All groups share one centre, and each spreads out both ways along 11 directions, with some noise.
In the rows, 128 means zero.
Some rows, each with its group after it:
[130  89 172  93 158 129 153  83 191 106  89  64  19 137 143 104 127 125
 130 108 159 119]
Q
[112 120 162 143 133  97 136 121 135  97 122 139 161 106 113  89 134 126
 147 123  96 144]
X
[124 109 149 120 172 164 151 141 110 114 123 113 102 172 111 188 128  87
 177 136 143 190]
Q
[125 119  97 103 104  70 100 123 108 104 126  92 149 143 163 141 122 165
 134 106  87 127]
S
[101 137 155 170 118 147  69 117 116  89 150 130 205 127  69 114 111 166
 163 175  92  70]
Q
[129 145 131 133 149 176  98  81 123 143 140 169 163 149  69 133 137 119
 112 134 129 120]
X
[125 140 176 120 142 118 131 182 100 144 123 143 172 122 119 147 132 112
 174 153 117 145]
S
[123 140 131 131 121 125 141 152 115 101 132 148 165 129 139 130 108 153
 148 143 121 127]
Q
[132 101 175 181  94  86 148 188 108  55 172 140 134 134 162 119 106 147
 201 145  68 156]
X
[154 145  93 106 112 155 140 114 130 166 107 101 178 168 127 155 114 154
 140 129 127 119]
S
[138 116 146 105 123  91 134 136 127  82 150 132 138 136 147 107  92 144
 117 115 145 108]
X
[142 118 101 142  99 124 100 116 121 155 127 113 126 151 115 164 155 119
 108 147 105 120]
X
[141 115 208 154 125 118 120 142 144 156 110 106 102 137 111 126 158 122
 200 140  57 150]
Q
[ 66  89 137 167 152 135 137  76 132  46 137 127 106 153 137 152 166 133
 150 129  48 179]
E
[132 121 155 156 120 133 111 127 144 130 148 161  34 112 137 116 158 115
 105 135 120 122]
X
[114 130 180 126 150 127 103 151 121 139 143 115 118 125 104 136 114 129
 146 119 121 120]
E
[128 116 140 165 133 157 130 126 124 102 153 153  96 146 112 141 129 115
 138 142 126 149]
Q
[129 122  96 101 125  98 160 113 132  72 123  71 176 135 166  81  58 184
 175  54 123 153]
S
[118 117 154 139 141 148 100 103 143 109 139 118 111 145  79 134 104 140
 103 139 150  86]
E
[139 132 172 164 107 136 120 176 124 124 155 104 133 120 138 100 102 151
 209 131  95 120]
Q
[113 118 118 127 139 127 126  92 127  96 123 143 148 137 114 127 142 119
 113 135 124 135]
E
[157  59 135 164  75  13 141 129 146  68 138 102 145 128  99  98  95 125
  64 127 131 108]
Q
[ 99 141 104  97 168 174 121  91 126 125  97 126 149 143 100 162 133 128
 117 146 162 119]
X
[124 115  88 103 118  94 121 119 105 109 121  69 224 150 122 136 107 133
 140 118 124 119]
Q
[139 142 118 108 124 116 137  97 112 116 144 174 179 155 161 118 146 140
 136 105  73 158]
X
[142 118 163 109 147  91 117 120 123 163 106 139 166 135  61 139 141  88
  97 127 135 143]
S
[155 150 127 131 126 180 131 163 109 161 139 126 152 165 108 172  91 137
 166 143 152 131]
Q
[113 139 115 111 164 164 103 101 120 102 149 159 124 114 105 103 115 110
  89 125 195 102]
E
[123 133 128  98 142 121 155 110 134 110  92 133 131 148 156 142 130 157
 153 111 101 166]
S
[119 115 140 143  99  75  87 132 110  86 134 105 179 134 115 131 114 171
 146 147  76  98]
S
[133 115 153 103 145 111 117 138 116 130 111 134 104 157 102 183 127 115
 110 144 143 137]
S
[156 103 117 141 108 126 171  99 164 122 116 113  78 150 155 118 133 134
 125 110 114 154]
Q
[128 144  93 137 120 182 164 148 111 148 141 141 160 138 170 149 164  96
 162 168 124 139]
S
[185 165 161 151  70 171 160 126 190 196  93 168  53 138 182 116 151 200
 160 156  64 110]
E
[110 124 175 103 157 117 137 108 156  81 106 139 120 116 106  98 101 145
 105 136 167  95]
X
[142 143 140 147 110 170 122  90 160 174 112 129 104 160 123 146 148 168
 138 135  71 117]
E
[163 133 155 149 108 136  94 131 135 160 160 142 119 130  89 107 109 130
 111 124 134  91]
X
[ 89 164 169 109 173 173  99 134 116 138 136 132 150 119 116 132 118 150
 175 122 113 115]
E
[122 132  97  93 117  73  67  93 104 141 123 123 138 135 144 141 160 147
 103  91  68 135]
S
[132 125 147 126 118 110 116 168 111 113 145 115 139 126 130 129  98 134
 144 139 144 105]
E
[105 121 157 166 129 111  85 128 113 100 172 135 142  93 116  77 147 114
 156 117  83 124]
Q
[143 114 140 166 119 156 127 134 130 117 159 144  76 149 115 143 120 118
 128 140 136 136]
X
[110 113 110  98 148 119 137  75 128  99  82 121 201 167  85 165 137 124
  99 155 132 128]
S
[114 147 140 107 142 149 128 103 150  98 119 176  82 102 154  93 137 147
 103 142 152  98]
E
[119 140  95 147 132 206 119 105 128  82 165 120 139 150 125 119  79 164
 147 133 163  90]
X
[ 89 140 221 100 184 149 154 137 152 102  83 199 107 104 112 140 158 116
 123 202 153 109]
S
[134 108 134 131  95  59 109 115 137  91 117 143 145 109 125  97 142 137
  87 155 114  90]
E
[137 102 107 139  99  86 136 142 110 108 137 107 138 149 154 155 141 122
 139 135  94 151]
S
[128 117 128 165 134 171 129 107 129  91 140 142 152 165  73 150 101 133
 130 156 141 125]
Q
[178  99 203 105 109  10 168 162 123 129 117 142 194 144 114 108 109 114
 138  99  87 174]
X
[148 116 123 155  77 109 117 123 143 122 128  88 164 145 124 120 112 168
 149 145  85  92]
Q
[123 105 142 135 167 150 140  74 139 102 103 178 132 159  51 153 145  89
  86 152 154 162]
E
[133 148 130 153 116 158 107 119 126 162 130 136 159 131 105 127 143 140
 154 141  90 123]
X
[146 108  75 155 100 152 134  60 153 112 132  88 165 171  99 119 102 155
 111 117 122 109]
E
[192 144 116 108  96 104 168 144 141 191 111 105 189 124 139  78  97 135
 151  82 134 142]
E
[130 121 122 114 128 115 123 100 135 103 108 107 163 154 111 134 102 166
 131 119 117 122]
S

New rows. What belongs after each?
[149 126 187 158 132  85  52 159  84 162 169 155 116 132  62 141 126 111
 151  84  73 182]
S
[128 108 109 133 139 122 127 100 137 121 130 102 135 121  94 100 116 101
  99 101 163 128]
X
[105 127 119 124 146 153 117 132  99 119 137 110 139 164 129 188 132 129
 159 137 103 150]
E
[166 104 166 100 141  78 148 199  89 155 142 134 106 156 126 185 118  66
 136 114 153 191]
X
[131 123 133 165 122 159  97 130 123 126 155 129 109 135  91 136 120 123
 126 148 139 106]
X
[136 107 114 122 120 106 136 152 111 106 146  76 134 140 150 132 102 119
 154 111 139 135]
Q
[169 112 126 145  98 133 160 110 163 134 116 155  62 162 127 153 127 139
  78 145 137 131]
Q
[119 114 130 134 118 100 137  89 148  89 111 145 137 126 130 111 146 146
 104 138  99 123]
Q
[119 102 199 124 131  61  88 174 113 139 133 120  72 132 118 182 154 110
 116 149  91 125]
E
[ 94 123 162 100 177 117 117 127 104  76 117 144 142 141 101 156 112 133
 147 126 133 157]
S
[149 119 179 177 118 113 123 136 128 129 138 154 110 145  94 127 120 142
 175 105  63 187]
S
[168  94 115 167  85  96 120 116 140 153 157 111 123 132 101 107 140  89
  79 123 129 112]
S
[ 95 159 142 124 147 161 102 112 123 111 139 187  70 109 177 122 168 157
 148 130  82 137]
S
[129 123 198 123 150  99 154 138 139 112 108 159 149 118 107 105 124 124
 149 126 113 157]
X
[125 112 154 136 128  93 127 112 142  82 124 124 132 122 114  94 106 150
 128 113 118 123]
S
[136 147 111  88 153 129 108 108  99 153 155 147 190 131 114 106 125 103
 113  80 143 138]
X
[161 133 152 164 150 181 161 182 105 134 170 186 115 151  84 158  79  92
 141 127 187 183]
Q
[123 114 157 149  89  77  93  70 173 134 110 116 127 119 115  92 165 173
  95 131  38  79]
E
[157 108 119 170  92 113 128  98 145 136 146 128 120 138 116  99 139 125
 116 107  88 144]
S
[129 132 145  97 119 111 127 115 140 121 108 166  78 139 175 154 166 153
 105 154  94 119]
X
[157 134 177 178 130 170 173 128 151 132 123 156 121 155 103 115  96 159
 208 101  83 204]
S
[ 63 143 107 132 171 172  62  46 120  68 157 205 129 105  90 106 165 123
  52 149 141  84]
Q
[168 130 102 138 129 156 144 103 135 187 145 124 155 140  94 104 125  84
 114  85 153 154]
S
[116 129 125 122 124 110 118  75 150 101 109 128 167 122 118  95 134 158
 109 126 100 102]
S
[135 139  90 126 119 162  87 122 108 153 162  85 135 143 142 132 127 127
 152 114 124 105]
Q
[129 112  87 184  93 133  99 108 113  78 183 156 125 120 137  96 140 118
 114 140 115 115]
E
[115 133 111 127 158 133 147 117 112  82 149 190 166 121 100 116  99 112
  80 118 181 144]
Q
[177 123 157 100  96  62 143 145 127 135 144 139 149 147 159 105 105 144
 120  99 106 127]
X
[144 126 142 160  95 123  79 119 127 131 160 159 107 137 116 129 149 139
 106 152  86  95]
X
[116 115 134 150 133 117 114 136  97  83 165 137 174 131 115 122 118 114
 151 128 112 144]
X
[100 126 148 120 149 125 109 105 126 104 120 146 137 127 113 136 145 131
 120 142 111 121]
E
[ 89 139 163  69 180  78  80 153  67 127 113 162 146 126 122 185 165 107
 144 122  92 179]
S
[147 141 119 150  94 189 145 139 159 130 144 114 131 132 141 111 100 155
 134 180 168  44]
S
[ 91 137 154 135 156 150 179 147 125  55 128 141 170 108 160  92 101 150
 210 129 118 161]
S
[170 133 111 124 127 161 159 117 141 153 123  96 157 168 102 127  71 143
 152  88 158 149]
S
[106 125 108 144 126 174 115  98 141  88 128 135  75 146 141 154 140 154
 115 171 130  98]
X
[123 112 165 149 128  80 114 148 106 106 150 140 171 111 102 103 132 103
 148 120  96 148]
X
[107 158  99 111  96 106  81 110 115 141 134 116 163  99 200  95 176 167
 154 123  41  92]
Q
[115 130 142 132 116 114 112 145 117  87 129 148 149 135 124 153 115 160
 126 177 117  93]
Q
[121 136 166 110 131 108 124 145 130 103 107 143 150 119 122 129 119 151
 135 164 130  99]
E
[124 149 126 121 148 203 110  83 134 126 128 166 130 165  94 156 124 151
 114 156 144 103]
X
[131 107 116 116 124 112 115 137 114 116 140  74 109 147 146 146 128 116
 145 123 127 126]
Q
[132 135 220 163 135 123 128 180 131 120 145 174  91  97 120  99 123 127
 179 131  97 151]
S
[113 124 175  94 181 129 119  98 140 133 105  96 145 120  90  97 128 101
 153  98 143 136]
Q
[118 133 109 106 153 139 104  90 138 127 133 106 148 105  93  82 106 115
  87  95 188  89]
X
[118 133 130 135 128 133 108 140 114  95 156 150 126 122 124 127 109 140
 111 147 151  98]
Q
[137 156 120  70 135 134 116  90 127 137 117 146 193 155 128 126 116 164
 111 120 128  95]
X
[129 142  93 102 124 167 193 112 152 107  94  95 199 148 160 114  94 169
 167 142 148 113]
S
[ 83 106 144 145 147 103  81 168  66  80 172 111 161 143 112 183 134 102
 164 149  94 143]
E
[128 125 121 148 125 119 154 127 127 111 162 152 109  98 172  72 136 112
 141  82 110 170]
Q
[125 135 127 140 128 168 140 115 142 112 137 126 159 126 115 101 106 135
 134 147 155  90]
S
[187 138 169  82 109  92 172 179 149 167  74 133 122 132 144 135  98 145
 136 147 168 122]
E
[103 106 126 105 152 105 119 113 108  57 113 118 126 171 123 181 107 156
 140 127 115 159]
S
[142 121 153 125 148 121 134  94 141 141 107 178 135 132  75 119 153  91
  89 130 140 152]
E
[113 110 133 181 126 144 110 115 136 106 144 122 111 115  93 112 132 116
 130 138 124 123]
X
[133 111 177 132 130  74 119 138 130 127 126 114 177 116  81 101 111 118
 130 116 116 125]
E
